There are 3 ways to turn a row about zero (a turn may also mirror it). The second row of each pair is the first, turned, with some noise. The first 21 pairs use one turn. New pairs use 2 turns, one after the other, and a turn may come again.
In the rows, zero is written as 128.
Some pairs, each with its turns in order after it:
[100 162 168 185 132  85]
[181 115  95 109  89  78]
J

[190  75 147 109 139  96]
[146 180 184 125 149  81]
B

[141 178 133 140 183 149]
[171  92  86  99 130 144]
F

[ 60 175 177 150 121 122]
[168  80  59 123 125 104]
J

[112 152 106 148  91 201]
[131  97 108 167 101 199]
J

[110 117 116 109  97 121]
[145 148  98 149 127 130]
B

[181 120  90 135 152  70]
[116 158 131  81 127  61]
B

[141 125 144 181 140 179]
[153 116 127 114  70 168]
F

[158 184 118  89 147 131]
[160  89  90 144 176 128]
F

[164 113 142 119 130 115]
[151 142 155 129 147 141]
F

[158 171 106 180 107  65]
[122 150 101  33 138 128]
B

[104  92 109 153  99 140]
[ 82 140 145 131  90 139]
F

[130 103 132  96 136 103]
[156 140 137 144 132  97]
B

[141 102 117 153 108 157]
[120 116 153 156 102 144]
J

[124 160 118 126 173 136]
[142 106  99  99 138 130]
F

[114 117 108 112 145 112]
[139 122 110 134 110  98]
B

[122 161 127 167 148  54]
[171 151 119  71  95  88]
J

[153 104  92 134 107 154]
[105 133 159 143 113 163]
J

[ 81 126 117 100 102 176]
[107  77 107 137 151 171]
J

[133  58  68 125 127  94]
[127 189 114 140  75  75]
B

[129  99 118 132 159 108]
[117 143 139  91 144 141]
F

New pairs, each followed by its turns in order:
[110 140 134 166 176 154]
[113 140 185 140 106 105]
B F

[126 143 108 145 146 205]
[148  98 135 126  80 190]
J F

[ 84  79 108 117 105 135]
[131 132 119 135  62 153]
B J

[ 94 152 152 111  80 125]
[126 152  91 151  87 100]
J B

[118 107 125 133  96 116]
[130 149 103 131 117 153]
B J

[ 74 169 118 133 156 122]
[ 94 146 136 157 147  74]
J B

[124 108 100 175  84  96]
[121 109  70 146  84 105]
F F

[174 138 146 176 120 141]
[147  89 137 117 121  79]
B F

[ 94 120 140 129  60 165]
[124  82 112 121  62  93]
F J

[200  65 113 122 151 136]
[197  91 122  72 140 163]
B B

[143 144 165  70 145 166]
[131 118 193 100  81 125]
B B

[125 160 108 135 147 116]
[126 134 147 110 134 164]
F J

[129 162 118  94 106 110]
[161 139 158 102 111 120]
F J

[182 145 162 174  90  94]
[169  57 121 120 156  89]
B F

[127 155 173  94 111 128]
[120 121  88 108  91  98]
J B

[146 121  89 120 136 119]
[108 149 106 127 144 108]
B F

[123 113  94 168  99 185]
[139  63  97 133 109 170]
B J

[174 138  83  91 133 169]
[ 96 161  90  71 114  99]
B F

[105 106 176 151 141 116]
[116 142 163 107 111  84]
J J

[167  86 153 120 114 129]
[159 103 108 109 111  92]
J J

[ 76  71 136 113 110 138]
[107 145 186  83 118 116]
J F

[135 128 116 103 124 167]
[136 148 153 140  97 137]
F B

[134  97  75 120 156 138]
[160 149  88  96 111 147]
B B

[159 103 134 161 135 165]
[116 140 160  96 126 173]
J B

[171 124 137 172 152 132]
[ 77 123 140 154 165 134]
F B

[146 135 138  84 141 170]
[133 164 176 141 106 114]
F B

[140 132 113 128 143 107]
[150 133 117 124 134 110]
B B

[147 104 164 127 136 152]
[167 128 141 124 102  99]
J J

[ 99  88 138  59 103 131]
[167  94 136 154  63 112]
J B

[129 118 130 123  71  66]
[182 148  75 146 129 129]
J B

[108 142 132 191 115 101]
[111 142  86 103  98 174]
F J

[142 157 112 126 155 144]
[102 110 148 119 139 157]
F F

